Every row belongs to one group in each of 3 separate groupings. Each group adds its own fixed numbers to the row, and there is some noise. The rows also spread widely along 11 directions, which tell nothing about the answers.
Some rows, each with its group in each grouping after it:
[  0  -7   6  17  18  13 -19  -2 -14  40  26  16  13  -4   5  46  24 -37
 -34 -13  22 -18  -1   8  -6   2 -24  12   7  -7   1  35   7  10 -38   3
   6  20] : Nume dib (3)
[  0  14 -21   6  42 -18  -4  -2  -6  -3  -9  -3   5 -14  30  24   7 -31
  23   2  -2  -6  25  20  10 -22  -7  14 -15   7 -17  17 -19 -15  45  -8
   1 -33] : siput Zeze (4)
[-18  -9 -43   7  42  24  42  -5  22 -12 -43 -24 -11   5 -39   1  20 -12
  22  41  16  36  68  26  21 -18 -17 -11 -35 -16  15   7 -51 -18  39  14
   4 -11] : Nume Dun (0)
[-38  20 -34  23  -7  12  27  10  34 -15 -15 -49  -8 -15 -11  11  10 -22
  19 -13   8  35  -5  14   2  -8   1   2  41   5  16 -16 -20 -33 -17   4
  -6  -4] : siput kug (2)
[-19 -42  25  -2 -15  25  30 -14  22  17   2  -2   4  11 -56 -36  -6  -3
 -18   4  -2  53  34 -11   3  33 -14   1 -20 -24  11  -9 -33  34 -13 -15
  11 -26] : fop boz (5)
[-31   2  -7  11  -8  10  -7  -8   4  -8  15  15 -20  -8 -16  12  -3 -11
 -11 -32  18   9  14 -14 -11 -13  -9  25  13 -19  24  36 -23  -6 -18 -18
  30   8] : Das boz (1)
[ -5 -34  13  -9  -9  -7 -11  10  15  17   8  -6  33  -8  37  -8  10  -8
   4   7 -18  17  17  14 -12  -1  28  -2 -32  14  13   3  -1  38  42 -16
 -21 -43] : navi Zet (1)
[-26   7 -21  14  -7  13  15  15  16  -2   9 -29 -12 -14 -25  24  13 -19
  14  -5  20  17   0 -10   5  -4  -8  -2  21 -13  34  18  -5 -16 -15  -5
   0   8] : Das Zeze (5)
[  8 -37  -8   0  51   3  20   5   6  -4 -27 -16  -9 -24   0  32  16  -8
  19  41   3  31  47  25   8 -13  32 -21 -44 -11  37  11 -26   9  50  33
 -10   2] : fop kug (2)
[-51  26 -15  29 -11   7   7  38  33 -63   4 -44 -34 -42   8  36  19 -58
  52  -8  -2 -11 -45 -11  37 -31  21   8  38   9  59  -3  15 -26  -6  17
 -44  16] : navi dib (0)
[-21  38 -18  14   7 -14  10  13  14  -3  -8 -60  -2 -23  22   7   0 -20
  45  -1  -8  41  -3  19   0   6  13 -14  28  22   0 -33   6 -50   5 -32
  -4 -25] : fop Dun (4)
[-19 -32 -10   2   6 -10   2  -5  24  -4   3  20  26 -16   9  10  10 -37
   5 -11   5  -8  37   8  12   2   9  16 -55   1  -1  17 -12  34  24 -13
  -3 -25] : fop Zet (3)
[-17  19  -4  27  14  14   6  -1   3   5   5   4   0   2 -17  17  21 -50
 -18 -17  12  -9 -11   0  17  -4 -35  27  32  -4  -6  13 -18 -18 -38   5
   3   5] : Das boz (4)
[ 18 -10  55   4  28 -28  -3 -24 -27  21   5   7   9 -20  29   3 -13 -26
 -13 -26 -12  32  15  28   2  23  14  16 -17   1 -25 -19 -10   1   7 -35
  41 -24] : navi boz (3)
[  8 -13  21   7  34  22  -7   7 -11  11  -9  -8   5 -10  11   8  20 -13
 -11  26 -13  21   0  20   2 -25   6   0   4  -2  23   9 -25  10  33  22
 -30  -7] : navi boz (5)
[-25   5   6  -3 -11   8   3  -4   9 -27  11  -3 -10 -18  -6 -11  -6 -14
   0 -27 -12  17  -6 -12   8 -19  -8  30  14   8  -2  -5 -27   1  20 -12
 -16 -36] : fop Zeze (5)
[-19 -12  -1  25   7   6   9   5  16  -2   7   3  11  -4  -8  25  15 -57
   8   0  12 -12   5   4  24  10 -11   6 -16 -12  19  17  -1  14 -12  -2
  -2   6] : navi dib (3)
[ 14 -40  34  -6  41  25  11   0  -5  27 -21 -10   2 -11  -2  -5  24   4
 -28  28 -18  35  30  28  -5 -13  13  -4 -10  -1  14  -9 -31  17  36  45
 -25 -17] : Nume boz (4)
[-14 -13  14 -13  -6   8  -2  -6   5  15  28  15 -23 -16 -10  14  -3  16
 -18 -31   3  23  22 -17 -29  -4  -7  12  13 -14  24  29 -13   5  -8 -10
  29  -9] : Das dib (4)
[ 12 -21  20 -23  25 -15   2 -19 -10  31  36  16  19 -13  12  22  15 -11
 -32 -21  -4   8  26  -3  -9   3 -37  35 -15  10 -48   1 -15  10  -1  -9
  12 -55] : fop dib (0)
[  3 -11  14  -1  20  33 -18   1 -25  30   5  -5  13  -5  15   3  17  12
 -24  12 -10  23   6  20 -25 -25 -14  -5  20  11   4  10 -26   0  27  14
 -33  -8] : fop kug (3)
[-17   1  -4   7   1  18  27  -9  17   9 -14 -33  11   9 -29 -33  -2 -10
   7  14  -7  59  23  13   4  15 -18  -3   3   1  -9 -28 -33 -11   9 -26
  -4 -39] : fop Dun (5)
[-21 -23 -10  19   8  20   0   3  26  -8 -17   6   7  -3  -2   2  14 -32
 -11  15   4   8  16  20   9  -9  25  11 -28  -5  37  19 -20  26  17  13
 -21   3] : Nume dib (1)
[ -6  -1 -11   8  13 -17 -18   1 -10  -3   1   4   2 -10  25  15  -6 -20
  19   0   6   2  20   8   0  -7  18   7 -27  -4  16  34  -8   0  36 -32
  13 -12] : Das Zeze (1)
[-14 -18 -23   4   4  10  24  -2  22  36  -7 -27  11   6 -28  -6   5   6
  10  27  16  52  52   9 -13  21  -5 -28 -19 -24  26  18 -21   2   2 -28
  23 -10] : Das boz (5)
[  8 -15  19  -1  27  11  16  12   2   2 -25 -41  -6 -25  12   2   8   5
  13  29 -17  58  12  35  -1 -13  40 -18   2   2  36 -22 -21  -5  52  15
 -23 -12] : navi Zeze (5)
[-13   0 -21  18  36   4   7  11  22 -11 -36 -22  -2 -23  17  11  16 -22
  16  27  -1  33  19  46   9 -21  40  -5 -13   4  41   4 -25 -19  33  11
 -14   5] : Das dib (0)
[-40 -24  10   4 -37  21  -3   5  22  -9  13  -5 -13   0 -22 -23 -16   2
  10  -5  -6  30  11 -24 -11   9   6  -1  -6 -19  46  18  -8  28   3 -21
  -3 -18] : siput dib (1)
[ -4   7 -21   8  40   7  13   9  -9   9 -16 -48 -20 -20  -4  40  18   6
  24  22  15  42  28  23 -18 -19   8 -23  17  -9  24   1 -15 -45  23  17
  -1  10] : siput kug (1)
[  4   1  13  15  19   3  -2   0  10  41 -12 -11  17 -11  30  10  14 -15
 -23  -1  -2  43   5  49 -19  10  27  -3  22   6  13 -10 -13  -9 -20  -6
  14   3] : navi boz (4)
[ -8   0  -2  10  18   8 -10   9  16   3 -17 -19  -7 -35  30  17   8  -5
  -4   7  -5  41   1  40 -14 -21  57  -4   3   8  44   4  -7  -1  25   9
 -15  11] : Nume dib (5)
[-20  -9 -23   4  24  11  16  13  11 -14 -11 -18 -31 -22 -15  29   7  -8
  36  17  11  18  36   1   5 -13  14 -17 -12 -19  47  21 -16 -12  26   8
   1  11] : fop Zeze (4)
[ -6 -13  19   4  19  -5   7  -2  -2   2   0 -17 -13 -22 -10  11  -1 -14
  12   1  -1  31  17  -3   3   2   8  -1 -10 -16  15   4  -7   3  14  -4
   6 -16] : siput boz (5)

New rows. What belongs after each?
[ -9 -13  21  16   4 -13  -7  -8   6  -3   7  20  14 -18  14   2  -2 -42
  -8 -24  -3   0   6  11  15   8  13  25 -23   0   5  11  -8  17   6 -20
   8 -14] : Das dib (3)
[ -1 -38   9  -2  27   7  14  -4   8 -12 -15   1 -25 -21 -22  12  -3  -2
  18  18   2  37  50   4   4  -7  29 -12 -44 -28  45  23 -25  26  48  12
   8  -3] : siput kug (5)
[ 27   7  22  -2  45 -24  -7 -10 -29  38  12   1  -9 -22  23  42   5  -9
 -12 -18   8  26  22  19 -18   7   3   5   4  -1 -11   9   1 -25  -4 -19
  47  -8] : Das Dun (4)
[-18 -13  11  10   6 -16   2  -3   9 -16   2   1 -10 -33   6  17  -9 -34
  20 -22   7  16  20   5  11  12  27   7 -29  -7  23   4   0   6   7 -23
  20  -4] : fop Dun (3)
[-24  15  -4  32 -11  24 -28   3   1   9   9  15   9  13   0   0   4 -35
 -22  -8   9  -2 -24   4  -3  -5 -10  18  23  -3  24  34 -12   2 -29 -22
  -5  16] : Das dib (1)
[-25  22 -29  19  14  30  19  16  19   6 -27 -58   2 -12  -8  -3  26   1
   8  24  -1  50   0  28  -8 -26   4 -14  46   6  28 -12 -31 -43  13  13
 -33  -1] : Das boz (5)
[-28  -5 -25   5 -14 -11  20   1  35 -13   2 -17 -16 -26 -12  13  -7 -10
  30 -18  16  39  32  -2  -2   8  29  -7 -15 -13  40  18  -8  -1   8 -29
  29  -2] : Das kug (5)
[ -9 -10   8  23  29  -5  36   2  34 -26  -5  -5  -5 -32 -17  46  29 -73
 -10 -18  13   0  -7  16  39   0  13  35  -2  -2  12 -17  -9  -1 -21  33
  -8   5] : navi dib (5)
[-10  -4  26   4 -14  16 -25  -6 -15  16  31  15   8  -1   9   1   5 -12
 -36 -28  -5   9 -20  -8 -19  -3 -14  28  29   9  -4   8 -12  12 -20 -11
 -10 -13] : fop kug (1)
[  4  15 -22   8  43  -6   7  -2 -15  12  -9 -22   5 -20  18  33  19 -10
  11   1  12  21  26  32  -8 -21  -5  -4   9   7  -6   8 -22 -42  28  -2
   8   0] : Das kug (3)
[-22   4  -2  14  -6 -16  23  -5   7 -16  18  -7   3  -6 -14  16  -2 -53
  24 -31  12  -8  12 -12  32  17 -31  20 -12  -8 -17  -1  -6  -4  -8 -35
  26 -24] : navi Zeze (3)
[-54  10   3  25 -58  -4  13 -10  38 -24  28  -3  15  12 -36 -39 -18 -66
  15 -46  -3  -3 -17 -42  37  33 -43  40   5  -6 -21  -6  -3  22 -41 -58
   6 -53] : siput boz (5)
[-29  11  -7  16  -2  19   1  -9  14 -11  -2   3 -17  -5 -18  -9 -13 -14
   3  -5   2  35  10   4  -2  -4   0   7   5 -12  22  12 -28  -5  -1 -28
  12   1] : fop dib (5)
[  5  -5  15   2  23  10   6  13 -18  25  -5 -46 -10 -16   0  19  12  13
   4  19   3  48   7  19 -19  -2  19 -21  21  -5  30  -7  -7 -29  10   5
  -4   5] : Das Zeze (1)
[ -3 -25  12  15   8  -6   8  -9  25  15  -3  29  12 -11   6  22  11 -48
 -31 -19  18  14  17  34  14  23  26  28 -24 -10  18  10 -15  28 -31  -6
  31   8] : navi Zeze (0)
[-16 -14  29   4 -23  30  -9   5  -6  21  29  -7   4  -9  -6   8  17 -11
 -32 -29   0   9 -20 -10 -11  -1 -17   9  39   6  13   4   1  14 -29  10
 -18   3] : Nume kug (3)
[  2  -1  -8   2  21 -19   3 -12  -7  43  17  -4  19 -10  10  36  12 -17
  -5 -22  21  16  37  17 -17  16 -21   2 -12  -6 -29  12  -1 -11 -20 -29
  40 -16] : siput Zet (3)
[ -8   0  12  24   2  21  -7   6 -16  39  10 -15   5  11 -20  11   7 -20
  -3   9  18  20   2   1  -4  24 -23 -19  15 -18  27  20   3  -6 -35 -24
  14  20] : Das Dun (3)
[  0   2   0  -2  17 -18  19   5   4  -3  21 -20  -8 -39  -2  54  23 -26
  -7 -36  16   6  -2  -2   6  -9  -2  27  19   4  -4  -2   0 -21 -14  12
   7 -13] : Das Zeze (5)
[-23   3 -12  24  -8   3  -4 -17  10   3  -3  23   5   5  -4 -10 -14 -26
   0 -20  15  17  27  14   3  12   1   7 -18 -14  14  33 -27   6  -3 -47
  39   8] : Das kug (3)
[  2 -21  18 -14  40 -18  21 -10 -10 -31   6  -5 -33 -40 -10  30   7 -19
  13 -16  -1   6  34 -16  21 -24  -1  23 -31 -11  -6   3 -17   1  46  18
   7 -31] : Nume boz (5)
[ -3  -8  17  -3   8   5   5   0   2  -5  18  -5   4 -24  16  28  27 -19
 -27 -30  -4   8 -11   8  -7 -25   0  34  32  18  -5 -13 -17  -4   4  28
 -20 -20] : navi kug (1)
[-11 -11  -6  13  14  17  26   8  31  12 -15 -25  22  -6  -6  13  36 -34
 -17  10   7  27   8  36  11   1  -2  12  14  10  10 -19 -21  -5 -17  21
 -18 -10] : navi Dun (0)
[-10 -12 -18  13  26 -23  49 -19  47 -30 -21  14  19 -17 -14   9  22 -68
 -11 -34   6  -2  37  25  40   2   1  52 -29  12 -34 -20 -40  -1  12  17
   9 -39] : Das kug (4)
[ -9  -3 -10  -1  19  14  27  -1  11   7 -21 -32   4   4 -17 -24   7   6
  15  21 -12  48  42  17  -3  -5 -14 -11  -1   2   2 -12 -37 -19  40  -6
  -2 -40] : Das Dun (4)
[ -6 -13  10  14  21   6  15  -6  -7  12 -19 -27  22  11  -6 -29   1 -27
  21  30 -12  25  30  17  25  14 -18 -14 -33  -3 -15 -13 -20   3  38 -20
 -11 -35] : Nume boz (3)
[  9 -38   3  -2  47  -2  12  -7 -14  15   2   6   1  -1 -10  31  17 -16
   4  25  13   5  56   0   4  -3 -17  -2 -49 -27   8  31 -22  16  32   6
  18 -14] : navi boz (1)
[  2  -3   9   7  17 -30  27   5  -6  -5  32 -29  -2 -26 -13  58  29 -56
   8 -33  18 -14  -4 -22  24  13 -22  24   9   4 -23 -15  18 -23 -29  11
   6 -18] : Das kug (1)
[-10   0   2  14   1  32  -2   4  13  40  -5 -14  20  15  -1 -13  18 -12
 -26  15  -7  28  -1  26 -11   4 -12  -3  25   8   7  -2 -15   4 -17   2
 -20  -7] : Nume dib (4)
[  1 -30  46  23   8  25 -15 -10  -2   9  -7  39   2   7 -13  -9   5 -44
 -43  -3  -3  13  -7  17  17  12   8  25  -9 -12  25  15 -24  41 -24  14
  -2  13] : siput kug (0)
[ -6 -22   7  16  16  16   3  -7   5  17 -11  12  24  -1  -1   2  10 -31
 -24   4   8  14  18  30   8   9   2  11 -18  -4   5   7 -28  15   2   0
  -7   0] : fop Zeze (3)
[-21  -3  15  12  -3  18  -4   2  -6  10   1 -18   4  -6  -4 -17   1  -5
   2   0  -6  29   4   3  -4  -2  -7  -6  14  -5  18   6 -18  -6   8 -16
  -6  -9] : Das boz (3)
[ 10 -11   7   1  17  -3  21   8  10  35   9 -30   9 -28  -4  45  31 -14
 -29 -16  18  33   1  23 -10  10  13  10  28   5   8 -13  -2 -15 -31  20
   2   1] : Das Zeze (5)
[  9 -19  17   0  25 -16  17  14  -3  16   5 -43   8 -26   6  34  26 -19
   9   4   3  23  11  11   2   6  17  -6  -5   7   4 -22  10 -15   8  12
 -10 -18] : Das Zet (1)
[-25  -4 -24  -2  -1  10  28   1  37   2   7 -24  -4 -22 -16  22  18  -8
  -9 -18  13  30  20   6  -8 -10  -2  12  13   0   8  -3 -16  -9 -10   8
   0 -14] : Nume dib (5)
[-24  -2 -26  -5 -13  -6   9 -16  34   1  15  15  -9 -32   6  29   8  -6
 -28 -59  23  26  28  12 -25 -12  17  35   9   3   5  22 -22   3 -18 -11
  37  -4] : Nume kug (5)
[ -2  -8  -5  -5  -5  -9  -4  -8  19  43  29   6  24 -16  15  26  12  -3
 -39 -32  14  27  12  13 -34   8   2  21  11   5  -4  18  -5   8 -31 -21
  25 -17] : Das dib (5)
[-18 -16  -3  -6   6 -12   8  -7  13 -14  18   6  -3 -26  -4  16   4 -23
   5 -22   3   5  23 -18   6  -8  -6  24 -22  -4  -3  14 -14  14  15 -11
   4 -33] : fop boz (5)
[-14   2  -2  12  14  -2   0   4  13  13  -9 -22  -7 -19  11  13   0 -11
  11   7   3  44  14  25  -7   8  24  -8  -1  -6  26   1  -4 -12  -6 -16
  13  -1] : siput dib (0)
[-11  11  -3   8  -6 -12  -4  -3  13  16  18   7   8 -14  19  25   9 -37
 -19 -44  10  -2  -3  10   1   7  -1  31  15  10 -13   7   2   1 -33 -17
  20 -11] : Nume Zeze (4)
[-16 -20  23  15  -7  27 -11   6   6  13   3  12   5  13 -17 -15   5 -32
  -5   8 -10   1  -1  -8  10   7 -14   1  -6 -11  22  19  -8  36  -7  -1
 -18  -8] : siput Zet (4)
[-16  29  -4  29  13   4   0   9  -4   9   3 -31 -12  -6  -9  29  11 -47
  16  -1  16  14 -15   7  16  10 -17   1  29  -7  11   1   7 -33 -45 -15
  10  12] : siput Dun (0)
[ -6  21  13  31  22   6 -23   9 -23  -3  -4 -11   1  -5  23  16   4 -49
  23  11  -3  -6 -20  16  19 -10  -5  -6   8   2  18  11   3 -11  15 -19
 -11   8] : navi Dun (3)
[  6  -9   8   1  39 -17   4   4  -2   7   9 -18 -12 -43  23  59  13 -19
  -3  -9   5  21   2  18  -8  -4  25   5   2   2  10  -4   3 -14  -6  16
   8   1] : fop dib (2)
[-23  -9  -7  15   1  25   1   9  22   4   8   7  -4  -9 -17  27  25 -34
 -16  -9  14  -3  -1  -1   2  -4  -8  14  16  -4  32  20  -8  10 -31  19
 -14  14] : fop Dun (4)
[ -7 -23  15   7  12 -11  -4 -14  19  11   5  25   2 -39  23  31   2 -21
 -34 -39  13  26  20  33 -17  10  44  26 -18  -2  18   7 -11  13 -18  -6
  29  10] : fop dib (3)
[ 18  20  17  12  41  19 -22  -3 -22  37   4  12  15  -4  34  32  31 -26
 -49 -10  -2   4 -19  40 -17 -26 -19  28  51  20 -15   5 -21 -20 -18  18
  -7   2] : navi Dun (4)
[-44  -1  17  13 -22  -1  24 -13  16 -49   6  -2 -23 -17 -37 -28 -19 -33
  19 -44  -5  12  12 -27  30   4 -17  30  -4 -13   4  -6 -28  -5   6 -29
  20 -27] : Das boz (3)
[ 18  -1  20   3  18 -22  11  -4 -11  35  30 -16   0 -26  -2  55  18 -29
 -19 -32  19  21  -1   2  -4  23  -2  11  17  -1 -11  -4  14 -16 -44  -7
  31   1] : Das kug (5)
[ -8  -8  32  16   5  -2 -10  -9   3  -2 -15   9  -1  -2  11 -31 -15 -35
   2  -3 -22  20   7  14  22  11  21  10 -23   0   7  -3 -14  21  19 -23
   7 -20] : Nume boz (4)
[-22 -12  -3   4  -2  20  16   5  12 -16   2 -11 -16  -2 -23  -4   8 -19
  18   3  -6   6  19 -16  17 -11 -15  -2  -4  -5  17  10 -17  12  23   9
 -15 -16] : Nume kug (4)
[ -7 -22  13  12  26  23  21  10  18  -7 -28 -15  -2 -16 -19   4  31 -27
 -13  16  -2  28  10  29  21 -13  19   7  -2   0  30 -13 -29  -2   6  40
 -26   4] : Das Zet (0)
[ -3  -6   2   5  24  14   3   2  -7   0 -12 -14  -9  -4 -16  -4   2  -5
  13  25  -3  34  23   6   3 -13   0 -10 -10 -11  26  14 -25  -3  41  -7
  -5 -14] : Das Dun (5)
